All groups share one centre, and each spreads out both ways along 12 directions, with some noise.
In the rows, 128 means zero.
Some rows, each with its group after it:
[128 141 125  82  92 113  94  78 173 110  92 159 111 172 162 144 127 124
 146  98 115] : (0)
[148  77 150 142  50 167  98 104 142 137  66 170 162 161 138 206 153  95
 154 133 119] : (3)
[161 172 102 121  80 113 180 112 145 117 171 144 135 222 139 105 109 115
 139 110 125] : (3)
[152 122 150 137 159 157  97 119  84 130 140 166 138 154 142 139 192 149
 160 183 122] : (1)
[122 136  77 121 161 107 139 183 105 134 204 168  83 185 103 130  91 103
 135 109  91] : (0)
[139 151 141 125 127  97 147  74 122 102 130 174 160 162 156  74  99  76
 153 109 118] : (2)
[117 141 116 146 161 165 117 141  90 152 123  91 113 129 133 162 127 149
 119 146 143] : (2)
[139 131 124 140  85  95 126 174 117 109 142 163 133 108  98  78 127 125
 144 151 165] : (2)
[143  93  96 116  49 155 121 127 164 122  99 162 156  98 133 165 127 110
 130 108 116] : (0)
[109 110 164 183 192 126  99 144 101 125 136 105 104  70  99 144 152 145
 113 178 125] : (0)
[152 113 120 168 164 175  86  98 118 121 161  72 155 131  72 120  81 139
 108 143  63] : (2)
[121 150  86 116  84 167 119 199  90 151 173  78 138 167  86 178 149 131
 137 147 147] : (0)
[119  76 150 101 178 126 155 144 115 131 114 152 182  52  87  96 145  98
 143 115  93] : (1)
[117 151 109  84 133  53 139 113 175  75  94 144 117 174  95 116  68 131
 131  92  57] : (3)
[114 121 130 122  96 126 108 119 185 116 122 100 120 119 116 180 178 156
 117 129 100] : (2)
[150 107 122 109  99 201  67 108 134 182 117 104 113 181  92 170 120 131
 145 104 147] : (0)
[153 129 134 170 108  83 134 127 141  93 146 131 118 139 168 101  94 162
  83 151 115] : (0)
[126 115 139 112 105  80 162 145 144 138 109 168 121 144 115 108  98  86
 135  94 170] : (3)
[112 124 145 127 171 138  83  84 105 124 150 137 120 167 193 168 158 100
 127 134  69] : (2)
[124 132 164 144  92 110 125 136 121 142 169 123 126 171 136 140 151  90
 119 137 166] : (1)
[171 171  89  87 146 192 127  87 117 123 144 123 147 173 139  92 135 187
 159 125 104] : (3)
[ 68 125 153 114 143 103 108 158 125 154 112 154  76 102 112 164 149  74
 143 105 171] : (3)
[108 152 132  96 188 160 142 113 106 171 108 108 114 165  92 143 125 107
 164  99 141] : (3)
[133  98 150 152 107  79 153 128 151 119 100 155 120  97 120  98  72  92
 104 112 151] : (1)
[116 162 153 122 146 127  90  49 117 111 114 103 149 162 148 117 106  94
 146 115 100] : (2)
[170 112 127 162 112 155 120  85 165 132 149 152 115 170 116 155 142 129
 128 134 102] : (2)
[123 115 144 105  88 181  83 133 103 162 135  96 167 109 116 132 161 114
 153 131 170] : (1)
[134 152 105 105 151 108 120  76 163  66 127 169 134 138 147 112 137 149
 149 130  47] : (0)
[171 124  88 109  74 136 100 116 159  88  78 183 117 158 163 142 119 193
 147 144  83] : (1)
[128 159 105 167 140 114 151 150  96  93 134 164 141  78 106  86  98  93
 158 157 134] : (0)
[116 130 104  89 107 150 102 171  99 144 157 181 146 171  91 169 155  77
 196 124 120] : (1)
[ 95 119 170  71 135 130 132 134 130 141 103  68 173  69 124 121 179 139
 121 116 144] : (3)
[156 143 103  54  73 136 108 137 122 127 105 132 155 152 123  77  84 135
 161 108 166] : (2)
[115 151 101 133 132  95 109 120 163 104 104  97  78 151 128 158  91 175
  95 118  93] : (1)
[ 68 139 126 148 100  70 143 170 149 105 122  84 128  92  82 172 106  97
 108 125 114] : (3)
[113 178 132 172 118 104  87 115 118  95 134  93 100 135 161 127 112 148
 116 165 144] : (0)
[132 115 136 100  96 132  62 134 121 141 196 154 130  98 158  77 148  96
 129 115 174] : (3)
[104 122 138 112 114 155 123  68 170 169  76 144 102 136 141 169 119  64
 139  62 153] : (1)
[156 125  83 121 116 213  86 113 122 157  93 126 111  84 124 119 104 156
 147 127 179] : (1)
[138 135 134 141 129 152  74 107  92 112 108 173 141 139 121 115 117  97
 186 152 131] : (1)
[136 127 119 217  98 147 161 111 124 127 145 132 144 126 140 145  82  62
 106 123 131] : (0)
[152  83 149 187 123 100 140  91 147 107 127 233 111 141 139 142 124  71
 133 126 100] : (2)
[125 134 118  87 171 122 200 117 138 121  84 149 155 145  92 136 131 135
 150 107  68] : (3)
[158 110 124 117  69 148  92  75 156 103 114 139 178 185 134 156 116 117
 149 120  60] : (3)
[138 146 104 110  97 153 107 161 130 143 156 128 107 156 116 141 167 163
 146 139 161] : (2)
[135 166 131 120 127 136  78  78 129 112  85  95 135 138 122 103  90 133
 144 133 139] : (2)
[125 129 122  78 158 139 124 132 113 162  93 182 112 146  94 101  99  85
 182  86 152] : (3)
[112 108 151 171  90 103 147 132 150 155 109 132  99 122 130 161  87  79
  95 103 181] : (1)
[163 109 106 126  78 198  80 120 115 144 143 135 168 159 101 158 126 111
 162 134 116] : (0)
[126 169  61 151 126 138  97  86 141  72 131 188 116 124 148 148 109 102
 170 136  59] : (0)
[ 77 163 135 135 117  82 176 146 154  94  79  78 146 121  96 185 141 120
 123 131  99] : (3)
[143 115 120 136 133 148  88 116 120 113 183 116 164 140  97 130 142 122
 136 149  74] : (1)
[129 152 125 130 142 104 135 161 105 108 148 152 119 129 117  99 143 152
 145 161 128] : (0)
[117 123 113 104 145 133 170 152 136 156  90 142  93 130 145 178 147 147
 118 110 132] : (2)
[157  76 132 122  76 183 119 136 133 146 103 123 171  76 154 145 168 146
 116 140 141] : (1)
[143 102 101 159  91 164  94 116 157 109  95  84 153  75 106 147  92 159
  99 134 104] : (2)

New rows. What belongs after each?
[127  93 129  98 133 102 187 143 156 116 104 163 150 121 112 145 150 117
 121 102  66] : (3)
[118 126 141  70 155  95 102 104 151 137 148 141 121 160 123  99 112 108
 138  88 109] : (3)
[112 183 100 153 130 130 109  89 132 103 179 110 125 193 108 159 114  88
 152 131  71] : (3)
[113 149  75  95 136 133  81 137 139 136 113 147  69 169  81 142  67 116
 164  97 116] : (3)
[125 108 152 176 153 119 163 105 112 121 151 186 143 110 122 113 121  46
 142 126 107] : (0)
[152 128  97  98 162 195  64 101 129 141 216 116 118 148 141 124 176 162
 129 125  90] : (3)
[111 138 159 123 163  71 124 108 115 111 135 161 130 139 130  85  98  66
 148 110 112] : (0)
[ 78 119 189  99  97 104  80 134 122 127  93 128 147 100 137 149 192  98
 163 145 169] : (0)
[150 110 172 142 130 110  81  83 110  92 132 121 198 146 114  85  98 100
 139 138  72] : (0)
[160  67 144 162  50 121  79 133 159 118 156 128 151 126 146 137 133 132
  88 139 119] : (3)
[118 143 133 117 102 106 192 145 150 111 168 123 156 104 150 130 197 119
 107 130 116] : (3)
[151  95 191 116 125 113 140  87 135 132  91 129 172 137 120  75 100 107
 132 109 144] : (0)
[132 156 146 117 124 121 109 131  82 123 123 109 149 156 163  90 134 156
 132 161 169] : (2)
[133 129 110 177 155 110 135  91 139  98 119 137 123 107 123 109  49 103
 117 114  85] : (0)
[139  90 137  78 129 162 163 131 133 140 109 101 195  82 117 123 167 146
 127 113 101] : (3)
[166 140 118 112  76 101 180 117 159 119 147 152 145 225 134 111  96 122
 125  94 109] : (3)
[159  88 171 129 123 169 120  77 109 151 112 172 172 178 131 125 119  61
 160 109 128] : (3)
[142 119 105 119 152 158 107 136 102 138 123 174 102 138 117 146 141 136
 156 139 111] : (1)
[138 152 123 105 190 130 138 108 102 125 159 177 123 129 136  57 127 115
 160 115 131] : (3)
[166 133  91 136 104 127 164 116 140 108 149 178 143 146 143 100 114 110
 133 115 109] : (2)
[110 133 119 129  88 122 110 129 158 137 121  72 123 101 112 134  95 127
 104 113 155] : (1)
[132 140 141 144  51 135 174  67 171 143 131 133 138 144 178 133 139  70
 119  89 189] : (1)
[120 128 136  86 119  94 166 116 133 107 176 180 164 168 178 122 164  88
 136 106  84] : (2)
[125 103 115 142 185 166  56 122 100 137 154 139 101 153 161 182 136 136
 118 132  74] : (2)
[101 147 120 124 111 126  62 148 114  92  59  84 141  93 112 153 109 180
 143 172 115] : (1)
[144 154 130 100 121 134 188 134 113 141  88 150 131 127 140  78 132 147
 155 123 197] : (3)
[123 145 124 100 140 119 111 118 112 122 104 145 130 142 169 103 110 129
 136 122 133] : (2)
[157 125 161 123 107  94 107  69 168 135 101 136  89 201 186 109  95 148
 100 100 160] : (0)
[118 136 129  89 167  77 145 147 121  98 126 181 127 146  89 103 129 123
 166 125  83] : (1)
[119 145 121  87 128 144 105  97 170 152  88  97  80 152 140 149 123 155
 129  89 146] : (1)
[127  87 149 107 176 133  88 114 133 128 133 111 135 150 123 156 130 141
 109 117  50] : (2)
[104 119  89  85 140 169  88 143 140 134 116 120 142 105  69 180 158 136
 160 118  71] : (0)
[130 109 110 167 166 122 176  97 142 125 149 184 122 117 123 134  83  54
 125  93  68] : (0)
[115 132 139 155 151 124  66 127  89 110 128 145 121 155 107 157 126 104
 167 168 101] : (1)
[149 118 146 119 106 156 118  96 136 138 110 110 159 152 116 124 129 126
 141 120 136] : (0)
[121  92 175 127  85 110 134 178 133 141 111 129 132 121 130 165 188 149
 119 147 169] : (2)
[149 106 117 160  68 118  96 139 120  88 156 165 167 126  96 115  86  84
 149 140 106] : (1)
[110 124 134 118 163 130 159 134 130 130 186  70 162  87  75 103 143 104
 116 112 107] : (1)
[115 163  81 164 138 129 149 165 105  90 158 122 131  94 100 141 126 122
 126 153  94] : (0)
[139 130 162 143 106 131  85  87  99 115 180 147 164 163 172 119 159  89
 144 146 116] : (2)
[189 109 109 164  73 142 133 103 149 104 112 105 156 120 151 107  84 185
  82 142 120] : (0)
[142 108 165 134 155  75 196 107 151 121 108 151 125 118 130  74 111 128
 102 101 141] : (0)
[137 114  84 127 167 174 124 107 105 144 137 128 154 136 128 140  70  94
 125  96  69] : (2)
[124 153 135 173 140  77 161 151  87 124 178  98 132 167 123  87  78  93
 108 138 155] : (0)
[127  76 179 168 126 139 122 140 137 132 116 139 132  69 135 165 213 147
 105 173 140] : (0)
[104 123 159 169 100  69 148 148 151  98 109  69 138  93 136 149 118 145
  67 143 126] : (1)
[132 118 189 151 124  89 122 101 117 130  49 124 134 141 116 108  77 122
 124 129 162] : (3)
[101 151 165 178  67  88 119 128 153 101 116  82 118 134 150 190 170 141
 104 163 148] : (3)
[106 108 178 156  78  71 103 116 150 138 130 109 131 146 111 128  77  56
 104  90 166] : (1)
[125 106 158 162 122 117 140 140 130 126 162 112 159 120  87 139 152 105
 119 140 121] : (2)
[145 169  83 148  72 128  89 154 118  89 147 112 131 141 134 130  93 153
 126 162 125] : (0)
[127 166 128 171 119  84 152 137 119 114  95 105  99 175  98 115  51 130
 129 141 152] : (3)
[ 98 138 122  98 117 112 151 137 146 115 179 117 168 111 122 138 165  90
 124 105  91] : (3)
